The rows of a group lie close to one hidden flat surface of 13 dimensions, which passes through zero. Surfaces can cross.
In the rows, zero is written as 128.
Some rows, each with its group after it:
[115 133 144  94 105  87 158 178 109 134  83  95 120 139 148  75 162 123]	z_104
[152 149 134 129 113 122 118 143 114 141 147 186 163 110 163 117 129  89]	z_710
[127 101 142 132 139 170 113 131 152 105 102 156 104 169 132 139 167 108]	z_868
[112 104  99 132  96 173 107 117 166 131  72 162  37 119 150 149 170 113]	z_126
[149  91 146 100 176 140 111 172  95  83  98 145 119  64 104 175 160  82]	z_710
[124 161 130  82 138 138  90 138  75 102 101 123 112 138 187  99 157 142]	z_799
[154 126 130 181  72  97 143 157 117  96 156 150  82 107  92 143 120 143]	z_720
[109 103  91 154 117 168 112 126 104 148 152 104  80 136 110 108 115 110]	z_720
[144 167  92  74 160 149 122 128 104 103  81 144 131 169 176  56 108 208]	z_720
[125 123 127  92 144  88 110 145 147 150  84 146 168 111 102 131 134 130]	z_701
[ 51 156 103  84 116 136 145  96  98 105 115 104  89  71  74 206  57 103]	z_720
[141 137 130 183 168 110 115 138 108 126 132 119 125 125  84 145 150  76]	z_126
[157 100 167 154 167 142 125 152 146 111 108 173 157 125  95 136 130 116]	z_868
[136 104 150  88 141 178  74 116 150  79 145 158  98 131 181  52 146 121]	z_104
[143 166 139 166  93 134 182 117  99 113 100 181 156 184 125 181  92 133]	z_799
[112 150 182 126 137 111 155 140 117  76  99 142 111 154 140 101 105 129]	z_868
[109  67 104 123 164 133  47 109 119  99 170 122  68 126 102 163 139  91]	z_701
[ 76 129 101  72 122 149 118 122 181 128 158  76 104 157  85  90 156 127]	z_104
[ 85 166  76 137 122 159 155  55 167  88 194 149  81 151  85 166  78  53]	z_710
[120 130 163 143 147 134 139 126 118 123 123 125 118 139 173 160 131 135]	z_868
[112 177 125 147 167 173  99 127 118 167 145 134 159 143 126  83 115 127]	z_126
[120 182 114 170  84 147 102 111 105 122 110 147 129 161  53 144 133 125]	z_868
[ 97 125 110 104 155 142 122  98 176  96 135 180  77 128 141 173 111  87]	z_701
[148 103 124 152 121 154  91 111  78 119 163  95 125 165 143 124 151 140]	z_701
[147 116 120 141 124  69 198 125  97 151 146  80 135 107 183 128 100 123]	z_868
[117 120 140  98 199 131 164  98 161  89 129 102 108 106 161 173 135  90]	z_126
[108 104 135 126 147 133 110  92 168 144 165  93 106 174 179 102 163  97]	z_104
[177 110 140 127  92 117 166 183 106 150 111 136 163  78 153 162 179 112]	z_799
[134 105 140 112  93 149 152 137 123 125 111 155 120 110 178 116 117 115]	z_868
[ 96 151 186 145 132 103  67  91 145 147 117 128 146 141 143 141 141 133]	z_868
[ 74 161 145  99  48 165 110 109 109 150  86 129 145 158 125  65  81 166]	z_710
[115 106 133 211  85 123  58  86 133 181 181 156 109 167 152 128 130  91]	z_104
[107 107 161 190 150  96  77 140 119 176 135 148 137 116 107 129 104 113]	z_799
[168 132  98 163 115 101 133 157  97 159 137  93 137 140 118 108 182 126]	z_701
[167 100 132 157  77 110 151 140 138 116 130 127  79  98 167 112 190  68]	z_846
[162 136 117 179 146  61 117 144 102 107 182 131 137  73  53 191  97 162]	z_710
[129 192  65 102 187 105 108 132 118  91 174 173  72  62 139 168 106 131]	z_104
[129 125 106 153 152 125 108 125 114 120 137 116  99 159 107 171 135 161]	z_846
[127 203 122 153  93 135 152 102 103 125 140 127 141 155 129 149 142  94]	z_126
[148 143 172 129 110 126 114 107  78  95 116 142 171 104 132 127 127  72]	z_720
[112 145 116 116 178 106  94 122 179 154  93  96 153 142  60 155 171 164]	z_868
[167 126  87 122  88 122 108 129 139 138  72 122 117 149 123 119 207 148]	z_710
[151 141  97 151 123 129 131 165 122 165 132 154 144 139 120 104 131 152]	z_701
[173  64 132 156 167 124 132 151  97 122 114  98 136 137 116 179 134 204]	z_104
[150 115 112 134 165 149  87 118 215 157  97 146  81  79 170  87 179 155]	z_104
[120 153 151 105 120 130 128  72 102  98  84 127 168 214 147 194 137 138]	z_701
[ 81 197 107 109 102  83 157 172 125 190 122 147 114 124 180 125 158  61]	z_710
[127 148 138 111 127 113 163 176 142 108 128 153 124  97  96  83 114 109]	z_104
[129 113 133 140 153 145 157 125 134 147 157 121 136  48 126 106  85  70]	z_104
[144 132 111 155  99  96 194 122 143 107 105 126  90 135 120 140 117 135]	z_126
[ 44 119  74  75 165  98 115  63 149 120 129  85  86 170  86 180  48 169]	z_846
[141 168 134 147 142 193 102  77 116 107 120 191 139 108 148 119 104  70]	z_799
[104 102 154 165  85 216  86 145  73 154  99 195 139 155 122 149 125  58]	z_710
[116  91 167 127  88 139 118 134 114 156 116  91 160 106 103  83  94 160]	z_701
[ 49 140 156  96 155 123 110 148 143 153 146 110 105 104 142  99  57 201]	z_701
[100 102 118 100 129 149 118 141 112 105 130 100  65 129 136 152 145 139]	z_126
[128 131 176 152 136 109 126  98 227 129 126 171 144 153 137  68 138  90]	z_868
[188  70 156 212 121 125 121 116  87 127 163 123 147 157 144 142 156  81]	z_710
[165 180 139 159 135  74 195 142 150 112 149 128 133  79 134 153 150 104]	z_701
[140  86 132 175 151 145 181  82 226 175 121 133 159 144 133 123 100 134]	z_126
[139 136 107 105 120 117 161 140 134 111 105  87 109 152 127  43 137 159]	z_710
[136 152  84 140 124 139 175 116 169 158 129 140 137  85  95 195 139  84]	z_720
[126  97 111 142 116 113 125 131 183 165 138 149 122 129 120 153 147 113]	z_720
[141 134 109 105 181 103 131 128 102  89 161 107 122 160 144 148 127 151]	z_126
[ 84  69 138 123 119 209  84 146 139 231 188  89 176  52 114 106 106 108]	z_720
[140  74 108 150 124 162 141 128 108 110 157 108 110 167 109 125 133  88]	z_846
[165 149 106  94 109  77 116  84 158  77 154 120 129  62 109 143 125 162]	z_710
[123 138 117 154 171 145 123 117 118 111 131 131 111 107  90 143 111  91]	z_126
[102 125 153 184 106  87 104 117  81 128 126  79 100 143  87 138 108 140]	z_126
[128 132 130 122 140 102 134 113 143 147 120 117 122 138 197 133 149 138]	z_104
[ 95 106 108 109 197 110 116 116 143 153 176  63 118  96 117 182 127 126]	z_720
[ 85 105 173 165 156 105 100 141 148 144 130 170 111 112 103 129  96  60]	z_701
[ 72 140 141 157  78  99 117 125 114 176 116 125 145 149  72 117  99  83]	z_846
[183  74 149 148 169  71  96 123 103 101 144  81 162 162 118  99 158 143]	z_710
[127 120 120 101 141 129  83 134 135 115 138 109  99  90 132  93 172 101]	z_799
[129 175 141 183 112 165 168  88 128 147 101 190 165 167 138 169  69 140]	z_799
[150 138 155 166 138 113 128 144  86 115 102 120 114 109 139 111 132 129]	z_846
[167 178 136 130  87 110 136 138 111  76  83 192 144 165 124 136 155 140]	z_720
[ 87 114 115 129 145  98  71 129 135 182 165 102 116 155 133 110 141 114]	z_710
[ 88 130 144 152 134  67 133 114 128 166 157  66 127 165 134 104 118 122]	z_710
[137  82 101 125 143 108 129 167  98 136 165  89 125 144 102 114 131 140]	z_701
[115 158 149 165 109 118 179 118 194 100 100 156  99 139  72 128 130  83]	z_799
[ 61 103 149 125 144 118 124 128 180 173 116 128 147 145  76 112  86 111]	z_846
[167  92 131 131 162 123 135  85 169 120 144 107 163 152 145 160 172  98]	z_799
[ 89 132 129  75 132  96 170 130 120 145 173  49 156 169 156 127 116 168]	z_846
[103 152 147 135 145 159 131 118 110 106  84 108  93 164 133 191 169 127]	z_126
[173 150 140 195 136 175 114 136 139 144 108 174 148 142 125 147 162 156]	z_846
[168 104  70 124  89 126  47 133  60 109 159 142 122 118  86 147 172  89]	z_799
[153 128  77  85 169 105  83 165 106 107  82  83 116 137  66  74 178 180]	z_799
[161 140 147 159 121  99 133 132 122 123 178 101 119  86 161  92 154 110]	z_720
[114  72 149 140 140 116 142 172 178 127 116 120  88 129  87 133 145 143]	z_846
[144 100  81 126 175 162 116 170 177 169 146 151 129 123 112 111 151 146]	z_126
[112 102 140 145  98 109 112  90 159 154 181 131 134 126 144 177 119 112]	z_799
[144 150 149 163 110 120 167 109 133  99  87 149 134 168 121 151 133 116]	z_720
[105 122  87  89  82 131 123 128 126 136  96  72  98 104  76 129 145 157]	z_701
[121 141 164 155 160 104 128  78 110 122 154 135 193 172 122 180 106  57]	z_104
[170  87 133 179  75 128  87 103 121 140 114 172 123 154 161  59 132  94]	z_720
[132 141  94 153  99  89 164 157 126 122 128 128  84 117  87  90 116 110]	z_868
[169 147  80 137 110 126 121 136 110 145  78 150 113  63 133 181 148 163]	z_104
[168 129 112 134 177  85 161 169 140 122 145 133 160 114  87 139 137 133]	z_126
[117 122 117 117  72 105 146 158 137 127 145 146 109 125 103 130 158  64]	z_846
[123 148 115 171 125 135 136  87 129 141 209 102 103 154 177 120 126  99]	z_868
[123 144 147  92 129  76 110 116 153 101 113 139 134 115 118  99 139  97]	z_799
[148  80 115 151 122 194 100 141 145 171 162 145 144  90 121 106 147  82]	z_868
[168 134 102 112 166 104 111 104  87  78 121 135 125  99 133 160 124 122]	z_846
[138  52 191 176 126 105 104 147 158 183  91  87 172 134  86  97 170 126]	z_799
[ 87  92 117 127 202 112 101 133 148 134 144 112  98 139  89 128 106 106]	z_846
[104 167 153  83 103 117  89 125 123 125 163 107 132 117 177 104 174 120]	z_720
[119 137 160 126 144  87 119 143 146  90 126 155  95 126 139 101 131 102]	z_868
[151 169 115 123 152 115  79  89  93 102 113 124 142 188 152 190 189 143]	z_701
[ 55 154 134 106 158 131 134 165 182 128 115 157  85 154  96 135 114 138]	z_846
[ 94 193 137 128 173 105 116 150  88 133  66 140 118 133 130 113 125  99]	z_104

New rows. What belongs after each?
[ 86 151 139 139  79 126 131 133 147 142 114 147  94 121 111  84 107 112]	z_799
[132  40 143 116 157 122 113 166 153 127 114 103 109  55  81  86 105 157]	z_846
[151 143 105 164 124 124 141 111 136  86  81 172  71 116 107 163 136 105]	z_846
[ 82 130 161 127 151 100 101 101  84  95 113  66  76 153 143 151 117 155]	z_126
[145 118 149 159  69 117 110  96 144 134 153 123 145  72  99 156 130 119]	z_701
[153 174 180 192 114 171 138 125 118 102  26 180 139 103  81 124 148  69]	z_701
[124 179  86 150  79 141 168 136 158 150  86 188 124 140  84 155 114 137]	z_701
[113 122 157  99 162  94 156 117 134 108  96  77 117 110 150 211 160 129]	z_710
[138 106 130 134 138 132 100  82 107 120 123 119 130 165 167 109  90 180]	z_720
[139 179 135  99 152 127 197 182 155 141 107 115 155 156 163 129 190 155]	z_126
[224  72 156 143 113 148 174  94 139 119 124  87 236 140 128 140 140 195]	z_701
[136 155 124 116  97 109  91 101 101 126 127 120 129 127 163 131 173  89]	z_701
[134 134  84 166 190 131 143 190 157 187 152 111 117  85  68  84 128 127]	z_846
[ 80 159 156  83 122 109 119 137 126 134 134 149 147  65 122 112  71 115]	z_710
[111 187 129 147 127 150 102 104  73 137 107  96 147 105  75 143 126 107]	z_720
[128 131  91 132 144 132 101 100 124  99 194  89  59 124 151 162 162 129]	z_701
[108 171 106 187 113  96 107  79 162 163  97 106  93 165 106 143 150 148]	z_720
[ 97 118 149 119 158 180 146 129 149 131  97 108 112 131 125 162 141 130]	z_126
[115 183 112 111 168 137 101 136 139 174 119 103 167 122  97 146 180 132]	z_720
[137 130  81 174 156  60 146 192 116 177 111 124 129 166  56 150 164 114]	z_701
[139 154 106 161 109 121 185 120 153 120 112 137  98 139 121 143 130 120]	z_720
[108 207 114 121 140 115 126 109 140 138 103 168 141 111 122 158 105 130]	z_104
[110 158 127 104 119  95 127 156 140 124 168 108  99  68 128 125 135 151]	z_720
[145 160  93 143 117 126 112  73 167 179 146 117 141 102 170 120 152 117]	z_720
[100  64 150 117 108 137 124  67 154 144  88 162 152 161 138 168  71 106]	z_720
[102 123 143 110 112  78 111 142 118 121 115 138 111 113 125 124  87 182]	z_868
[134 153 102 148 147 127 136 108 181 136 105 128  79 118 146 134 193  71]	z_701
[ 78 163 118 102 129 127  94 168  83 139 124 163 112 150 126 111  90 145]	z_701
[ 99 168 177 109 147 137 113 104 128  94  70 134 129 108 121 151 116 144]	z_701
[113 173 149 182 138  97 137 128 148 145 121  86 117 149  93 148 164 145]	z_720
[ 85 171 108 129 125 115 113 155 139 177 156 116 101 109 131  97 131 134]	z_846
[121 108 147 124 159 106 145 155 138 155 119  98 133  95 140 113 107 174]	z_104
[131 147 149 141 166 124 102 116 127 110 130 139 126 174 158 172 158 150]	z_846
[135  97 123  92 104  98 122 137 168 155 105 153 133  83 153 123 127 143]	z_868
[117 117 102 176 116  72 100  91 147 143 168  90  49 116 135 130 140 108]	z_720
[128 115 126 134 141 132 128 129 133 140 155 104 137 146 123 156 151 125]	z_126
[112 125 165  95 122  86 153 126 190 150 134  98 150  46 144 102 108 142]	z_701
[153 102 139 137  78 150 107 140  67  70 136 153 101 146 135 136 158  72]	z_846
[129 118  77 123 173 188 131 109 137 169 136 109 154 154 127 149 104 191]	z_720
[110  96 154 131 114 145 156  84 157 106  68 147 110  91 112 135  50 148]	z_126
[122 106 165 181 177 102 142 134  74 147  97  92 170 182 101 182 102 151]	z_104
[116  90 167 133 103 146 118 109 104 138 110  94 153 148 128 116  89 179]	z_846
[125 150 127  97 111 105 120 105 141 122  84 124 150 154 113 119 144 137]	z_710
[ 98 137 128 128 144 126 164 118 128 107 108  97  79 154 138 108  98 153]	z_720
[110  99  93  57  89  46 123 134 102  90  69  96  71 158 131 127 156 133]	z_868
[145 130 137 102 138 114  84  72 142 144 153 156 189  96 186 157 125 104]	z_799
[151 142 125 166 137 110 132  98 135 158 133 160 157 151 173 179 138 109]	z_799
[101 104 210 114 179 122 147 172 140 150  75 108 173  70 113 112  80 172]	z_710
[155  97  45  66 142 150 120  89 166 161 215  84 154  98 168 114 136 140]	z_846
[134  43 147 153 137 131 103 135 105 131 151 123 125 108 114 110  73 140]	z_720
[133 127 129 123  77 130 198 158 102 112 105  95 102 107 126  93 107 142]	z_846
[140 114 108 173 164 136 136 135 147 143 165 128 119 153 115 131 122 143]	z_710
[141 135 123 123 127 119 156 179 118 125 154 105 125 134 122 136 160 161]	z_846
[115 158 132  97 122  78  96 140 151 138 129 124 126  31 109 132 131 144]	z_701
[108 109 118 121 155 145  89 118 146 142 156 124 112 128 137 149 128 152]	z_710
[115 183  98 104  95 148 159 131 123 135 106 152 122 178 165 119 138 132]	z_710
[161 141 118 115 139  35 114 118 142 144  91 140 192 160 117 135 149 156]	z_799
[115  68 111 151 118 114 132 122 164 146 130 112 104 117  75 156  87 184]	z_126
[138 145  76  96 148 134  93 126 100 131 145 131 130 112 143 134 122 161]	z_799
[144 122  67 108  89 132 167 151 136 153 129 210 173 188 106 155  83 155]	z_701
[110 112 137 156 120 151 169 172  99 148 145 121 102 117 135 105  88 126]	z_799
[112 158 115 125 111 124  93 135 137 135 136 146 116 148 113 176 148 179]	z_846
[172 155  99 102 125  90 160 155  99 136 128 104 176 148 146 124 160 166]	z_701
[120 121 146 136 102 134 154 127 110 127 165  91 115 125 160  96 119 112]	z_701
[185  98  96 118 168 154  91 133 139 127 188 143 135 157 191  68 143 187]	z_710
[132  96 135 104 167 157 150 143 146 151 115 137 183 116 117 144 100 153]	z_720
[117 121 157 119 172 126 119 144 128 118 114 103 138 109  98 196 166 110]	z_126
[154  90 122 109 126 151 121 111  81 100 116  90 118 162 175 138 176 105]	z_104
[146 116 113 145 138 133 141  90 153 159 102 148 164 106 116 157  95 127]	z_720
[142  85 108  89 122 183 197 140 150 103 189  81 101  87 153 161 146 122]	z_799
[ 92 173  74 107 145 172 118 147  94 132 177 132 114 159 105 116 105 119]	z_846
[151 140 138 147 162 134 137 119 142 109 122 163 171 145  87 165  98 160]	z_710
[170 100 142 126 165  92 161 102 153 101 112 143 131 154 203  77 122 110]	z_126
[138  92 111 145 151 116 148 185 163 140 169 133 112 133  92 165 156 157]	z_720
[ 84 161 104 109 157 135 114 136 140 115 144 136  66 144 146 129 125 134]	z_846
[175 113 144 134 170 140  92 152  84 112 132 166 181 138 136 111 127 143]	z_701
[118 161 139  81 136 144 107 148 122 108 172 146 122 147 198 123 171 121]	z_846
[100 184 145 138 128  84  96 122 110 137 161 132 114 119 170 138 139 105]	z_701
[ 84 165 125 118  97 127 114 126  95 137 109 116 105 152 130 127 128 123]	z_701
[111 197 155 119  75 129 194 162  52 100  98 111 128 133 137  92 111 114]	z_701
[203 158 106 144  60 111 186  86 142  86  87 115 138 151 126 113 156 171]	z_710
[108 118 142 122 123  75 108 104  94 144 126  65 137 145 141 125 129 130]	z_868
[112  84 113 117 103 155 153  86 170 121 175 111  98 140 153 143 107 123]	z_701
[ 78  76 163  50  58  96  95 147  85 104 128  98 139 112  92 126  84 158]	z_846
[154 134 135 144 129 102 158 104 128 108 142 139 171 100  89 163 104  87]	z_126
[142  84 180 186  90 120 103 140 122 176 125 112 181 159 102 140 158 142]	z_846
[128 146 122 197 112 114 148 100 158 145 192 140 135 118  85 133  64 137]	z_710
[ 83 150 118  74  90 103  93 125  94 129 166 117 133 134 140 131 122 112]	z_846
[138 161 123 173 136 145 181 133 122 131 170 111  95 163 188 104 144 115]	z_701
[112  89 113 119 135 107  51 130  91 103 152 118  47  74 131 106 141  71]	z_126
[ 80 173 102 100 129  82 185 140 187 174 145 115 133 129 115 115 121  87]	z_846
[101 188  85 162  80 143 123 103 127 122 168 140  41 161 144 154 147 117]	z_868
[148 141 145 105  84 119 147 106 133 132 111 143 186 125 149 133 127 129]	z_701
[163 118 136 204 160 120  90 122  93 119 117 122  90 128 137 135 156 112]	z_846
[ 93 167 133 168  86 151  94 132 111 163 120 160  91 131 142 170 128 150]	z_799
[128 112 197 206 184 116 121 165 109 149 127 153 160 148 104 113  95 117]	z_701
[ 98 142  87 127 152 153  79  92 117 180 163  72 121  97 119 139 143 102]	z_720
[100 109 146 138 155 125 155 119 176 152  96  91  96 152 155 118 120 182]	z_126
[ 59 129 166  96 136 130 141  98 106  88  90  81 120 151  79 147  91  94]	z_710
[ 84 158 162 133 119 113 101 137  70 138 162 106 158 212 132 150 137 114]	z_846
